All rows are made from the same 13 directions, up to rounding. Whole rows:
In the rows, zero is written as 128.
[[149 141  59 112 106 110 139 130 126 119 139 114 148 129 158 178 105 162
  128 150  98 131 172 132 146 129]
 [159 151 118 143 142 135 148 119 154 176 157 105  66 159 114 108 144 139
  127 117 172 113 131 108 127 144]
 [ 90  81 113 116 141 149  92 115 117  95 121 121 119 142 124 132 120  68
  128 120 134 129  94 155 112 138]
 [148 134 163 145 126 128 130 126 180 131 137 148 122  78 122  52 131 139
   92 131 105 119 107  88 176 113]
 [160 119  81 135 120 114 125 141 110 135 116 135 162 137 200  99  98 130
  120 120  80 122 126 104 158  94]
 [128 152  88 138 126  96  94 144 118 130 103 146 101 161 150 136 151 100
  140  98 113 123  69 104 123 132]
 [102 120 157 130 105 120 117 129 141  97 148 131 149 125 106 141 117 133
  136 156 121 131 136 145 138 150]
 [163 145 122  76 178 155 124 142  93 135  90 113 132 110 139 177 144 164
  118  88 128 145 140 156  97  90]
 [101 149 159 132 100 144 151 132 125 148 133 128 134 156 129 123 155 132
  133 136 160 144 122 101 109 113]
 [108 103 107 135  56 112  90 117 134 114 145 128 110 115 126 107 109 105
  107 112 111 124 143 134 106 127]
 [145 126  88 103 122 164 148 132 159 121 154  98 130 144 170 119 124 131
  106 141 138 129 126 108 165  96]
 [177  74 162 116 224 156 145 128  98 145 104 124 146 102 129  92  90 116
  138 120 136 108 149 178 130 131]
 [155 139 140 168 162 109 154 138 144 169 120 146  97 103  90  90 137 125
  147  96 150  99 132 128 121 152]
 [184  78 112  86 144 151 118  86  93 105 120 104  91 133 198  96 112  73
   89 143 135 122 117 128 144  75]
 [150 126 107  83 172 159 117 132 106 110 109 106 127 147 166 160 139 124
  117 114 132 139 101 138 133  92]
 [102  19  72 167 184 160 142  67 105 122 127 111 133 115 126  82  67  46
  127 138 130 109 149 162 132 149]
 [115 170  88  93  57  98 114 117 107 123 128 123 111 150 136 207 145 149
  128 153 121 152 154 121  91 138]]

The start of a row, then its end:
[149 114 163 135 178 153 144 177 147 114 126 131 157 139 153  83 132 107
 145 106 147 107  81 131] | [170 100]
[137 164 134  93  92 104 125 156 123 104 126 133 127 140 137 183 150 138
 145 143 137 133 127 137] | [119 128]
[166 144 151  94 131 143 111 176 152 132 140 115 118 130 132 121 134 152
 125  90 143 117 122 147] | [126 113]
[149 143 102 110 121 154 134  93 109 188 127 104  99 149 156 115 132 157
  92 121 132 148 150  91] | [101 101]
[123 120 127  89  67 155 145 123 144 141 163 101 113 140 128 129 119 128
 118 154 168 132 174 138] | [ 99 130]
[185 154  75 140 146 126 145 108 115 155 115 116 121 106 174 119 131 178
  86  97  92 135 149  86] | [153  67]
[176  94 110  91 165  92 124  63  88 103 107 133  85 102 130 162  98  87
 129 204 116 116 154 163] | [135 175]
[ 86 146 101 170 113 133 126  79 122 114 146 104 119 133 107 170 150 165
  99 116 118 158 144 102] | [128 104]
[138 134 169 152  88 130 151 179 136 121 165 121 210 147 165 107 102 185
 139 126 114 126 163 125] | [166  87]
[140 132 128 165 173 129 139 113 123 123 155 103 147 160 131 148 115 174
 133 137 118 130 142 126] | [172 127]
[161 155  46  82 153 119 122 127 160 118 120 116  67 104 110 189 145 125
 124 127 133 118 124 145] | [129 160]
[ 69 117 137 153  61 102  83  96 109  85 142 131 105 162 121 144 142  85
 124 137 128 141 100 118] | [110 131]
[ 92 137  81 125 161 125  78 113 140 111 117 129 113 150 115 163 136 121
 122 128  92 143  71 117] | [141 162]
[218 164 114  85 151 125  89 161 176 128 132 121 105  84 154 108 125 194
  78  88  76 117 115 117] | [179  94]
[ 81 122 139 149 166 155 120 101 145 152 129 124  85 149  75 112 153  97
 131 117 164 133  86 118] | [105 165]
[152 111  87 155 127  85 110 141 149  86 144 131 123  93 114 140  99 124
 136 109  98  95 147 164] | [159 148]
[123 122 151  89 151 147 123 126  93 130 111 116 114 141 109 172 140 119
 143 124 163 138 137 169] | [ 78 138]
[124 115 100 158 130 143 106 153 139 117 141 113 124 166 161  95 133 103
 123  67 133 115  81 115] | [146  89]
[117 161  81 107 140 145 140 150 164 101 146 108 148 155 141 185 143 156
 133 149 125 140 108 116] | [170 129]
[ 88 109 137 154  91 126  91 138 112 107 151 111 140 147 105 150 117 136
 135  82 129 132 149 165] | [ 93 124]
[140 150 202 136 130 122 130 104 117 137 118 141 114  91  99 114 153 161
 105 127 129 142 138 113] | [119 108]
[106  98  86 117 158 118 119 185 150  47  91 160 179  71 127 152 121  71
 157 108  99 107  84 175] | [158 132]
[106 130  99 132 145 121 149  93  98 124 119 128 136 182 158 161 132 101
 148 191 131 142 105 100] | [145 147]
[ 88 135 161 159  81 138 112 145 173 124 177 117 152 122  86 114 120 179
 116 107 120 134 153 131] | [132 131]
[155 102 162 166 158 114 146  96  93 142 127 127 118 112 112 107 110 128
 133 126 138 114 168 147] | [122 130]
[ 87 130 125 141 156 134  80 127 136 127 113 136 137 109  84 141 131 152
 116  88  89 145 106 137] | [114 145]
[152 153 156  80  90 126 101 135 156 103 160 112  96 149 139 142 141 144
 110 156 137 131 114 123] | [147 126]
[101 102 106 161 123 143 125  85 123 116 163  96 134 146 122 139 106 143
 110 135 121 139 159 130] | [139 124]
[160 172 112  84  71 122 139 188 177 127 162 118 120 161 160 139 139 143
 141 142 152 114 123 117] | [148 127]
[182 142 138 132 129  98 172 149 127 131 124 144 149 102 150 119 118 145
 145 150 125 108 160 128] | [158 120]
[145 120 126 129  91 135 127 127 126 142 141 113 101 121 134 103 129 124
 110  92 149 120 153 131] | [102  98]
[157 122 131 138 124  95  71 134 106 102 136 114  59 152 116 147 140 101
 136  66 148 103 111 168] | [100 129]
[139 121 131 141 156 111 131 149 138 148 108 157 125 122 123  89 121  96
 153 124 126 105  99 127] | [134 160]
[ 78 149  88 127  77 190 136 183 165 172 159  95 139 202 152 108 152 131
 131  68 175 139 102  96] | [96 95]
[ 95 161  83 136 134 144 144 142 154 167 119 131  93 166 117 128 171 100
 145 108 166 130  78  90] | [106 147]
[ 82 132 113 203 123 128 171 116 113 150 130 127 144 124  94 134 143 137
 145  90 150 132 160 120] | [101 118]
[165 140  89 136 127 105 124 127 126 103 127 118 114  81 123 164 130 160
 109  87 107 120 165 147] | [134  99]
[131 157 128 102 131 109 132 133 150 187 107 161 127  91  87 123 117 161
 137 160 102 131 150 122] | [104 197]
[ 95 155  75 173 107  99 101 115 142 128 148 124 129 150 114 160 127 166
 123 117  85 139 126 102] | [143 149]
[109 129 136 152 130 139  92  76 108 109 135 109 101 157 142 126 151 131
  86 115 115 154  92  90] | [140  86]
[127 128  61 121 128 116 112 106  53 112  93 115 122 164 178 193 140 110
 129 103 117 146 124 130] | [97 88]
[135 141 179  87 132 153 135 143 114 136 113 129 147 127 139 131 144 146
 123 134 141 146 126 128] | [112 102]
[155 110 115 134 154 132 178 160 130 118 124 130 157 124 155 116 117 100
 159 132 152 102 135 145] | [154 117]
[122 128 136 123 131 129 157 162 108 141 104 140 158 107 112 148 129 127
 162 106 149 123 159 163] | [ 87 131]
[104 149 111  99  93 147 142 113 131 145 118 129 110 150 149 129 159 106
 115 155 149 150 103  84] | [110 116]
[101 128 167  83 105 120  44 134 116 110 123 140 126 186 147 133 125 111
 126 156  97 148  61 122] | [121 155]
[176 155 171  84 119 131 154 123 134 109 139 116 122  94 129 157 141 173
 108 162 142 136 168 136] | [144 102]
[119 128  94 116  78  93 114 184 141  95 115 154 151  98 129 148 120 103
 154 106 111 109 129 160] | [115 139]
[ 86 154  92 145  68 130 123 142 162 107 140 124 126  94 101 152 157 147
 107  80 125 140 136 117] | [112  99]
[152 130 165 110 156 134 130 170 166 143 145 130 136 122  98 113 110 150
 151 132 139 107 136 161] | [138 171]
[101 114 133 146 111 122 126 100 119  75 154 115 144 163 146 153 125 114
 128 173 125 138 117 120] | [166 120]
[ 96  95 191 166 111 128 122 177 116 134 129 149 190 131 116  80 102 118
 162  92 129 115 135 159] | [106 129]
[149 139 119  66 116 140 159 148 106 139 114 118 122 141 144 173 138 116
 152 147 173 129 155 155] | [ 87 130]
[152 107 101 114 120 113  52 133 130 148 127 133 118 137 157  82  83 131
 103 102  64 120 110 127] | [131 142]
[162 115 144 137 109 137 138 185 164 140 179 109 156 165 158  78  91 145
 146 118 142  97 145 140] | [163 125]
[152 148 108 134  85  90 115 149 140 123 167 117 131 163 142 153 105 164
 144 142 112 115 157 135] | [148 151]
[141 124  80 149 158 122  99  95 167  98 160 101  87  99  90 152 117 157
  96 112 101 120 140 142] | [166 145]
[121 116 130 100 175 154 112  86 100 133  98 125 119 123 131 137 133 122
 104 143 114 152 108 121] | [118 123]
[ 95 120 146 148 126 113 144 151 125 155  91 170 135  85  77 106 136  90
 162 103 145 115 130 148] | [ 74 164]
[ 87 141 129 124  99 141 160 133 113 122 124 130 148 180 158 146 157  96
 150 160 163 145  99  99] | [122 113]
[111 119 108 190 148 133 132 106 154 114 148 122 164  97 119 105 109 171
  98 114  78 134 139 104] | [183 107]
[138 142 134 117 131 124 122 102 121  99 130 125 122 158 170 137 144 123
 110 172 116 143  88  89] | [173 104]
[146 117  99 140 210 142 163 122 104 128 100 124 151 120 142 145 125 125
 141 123 126 125 126 136] | [149 116]
[122 134 139 107  91 135  91 156 161 123 153 125 129 160 148 103 123 130
 119 130 117 128  94 113] | [144 130]
[145 172 151 149 133 113 106 153 136 122 144 116  96 158 113 153 165 163
 133  77 145 124 104 125] | [130 113]
[ 98  91  90 124 157 166  86 103 156 130 136 117 154 124 137  91  88 137
  87 135  67 144 104 111] | [162 137]
[142 132 126 118 101 109 146 106  95 125 108 143 109 158 184 114 146  75
 131 172 142 130  97  86] | [134 107]
[145 164  96 155 122  97 134 126 117 168 147 113  91 186 124 160 135 151
 155 121 147 119 145 119] | [113 160]
[121 162 113 100 148 158 142 189 172 143 109 137 168  87 111 139 145 172
 128  87 117 135 121 131] | [126 117]
[137 103  94 101 111 104 107  78  63 112 118 118 149 134 160 183  83 142
 119 179  79 148 184 151] | [116 136]
[126 149 118 169 157 114 170 100 109 135 132 126 118 194 154 141 151 110
 155 173 154 129  97  82] | [164 134]
[117 107 107  83  95 135 105 141 109  76 119 117 136 112 138 177 125 104
 125 115 131 134 141 174] | [ 99 106]
[138 114 124  99 123 124 103  82 145  77 147 113  72 122 123 144 134  95
 100 172 134 127 108 130] | [154 138]
[182 155 156  21 157 167 164 153 101 145 107 112 129 185 196 162 151 124
 145 188 179 142 107 124] | [125 108]
[163 114  92 166 123 127 162  89 150 137 151 112 113  65 121  95 107 157
  87 118 113 116 192 116] | [156 101]
[ 95 167 102 111 117 129 158 170 176 127 113 148 130  80  72 170 164 131
 151 116 151 127 128 140] | [103 158]
[146 140 130 134 104 122 160 114 157 143 143 135 122 107 137  92 126 138
 111 164 126 124 143  91] | [157 124]
[122 145 189 142 162 125 106 137 104  90 118 133 187 115 124 162 135 194
 119 114  83 153 122 135] | [157  92]
[108  99  82 106 149 150 122 130 125 125 125 114 142 139 127 151 104 109
 140 133 127 128 134 158] | [115 154]
[120 158 154 151 172 130 124 111 151 172 124 141 103 145 100  98 150 147
 124 136 125 135  85  83] | [142 159]
[135  99 140 109 109 145 123 153 120 135 121 131 147 123 154  89 110 105
 127 108 133 120 132 143] | [109 106]
[190  83 209  98 120 145 147 155 124 178 138 126 132  72 103  56  77 142
 131 110 160  96 219 195] | [ 79 137]
[ 96 141 101 136  99 129 131 161 156  98 147 122 142 144 123 158 142 123
 144 114 140 126 115 132] | [136 126]
[153 156  95  75 151 117  92 140 149  64 127 111  79 122 116 212 159 127
 124 122 132 125  94 159] | [145 135]
[157 140  85 107 177 118 135 149 112 156  88 146 136 142 163 132 124 116
 150 132 110 121  99 119] | [134 144]
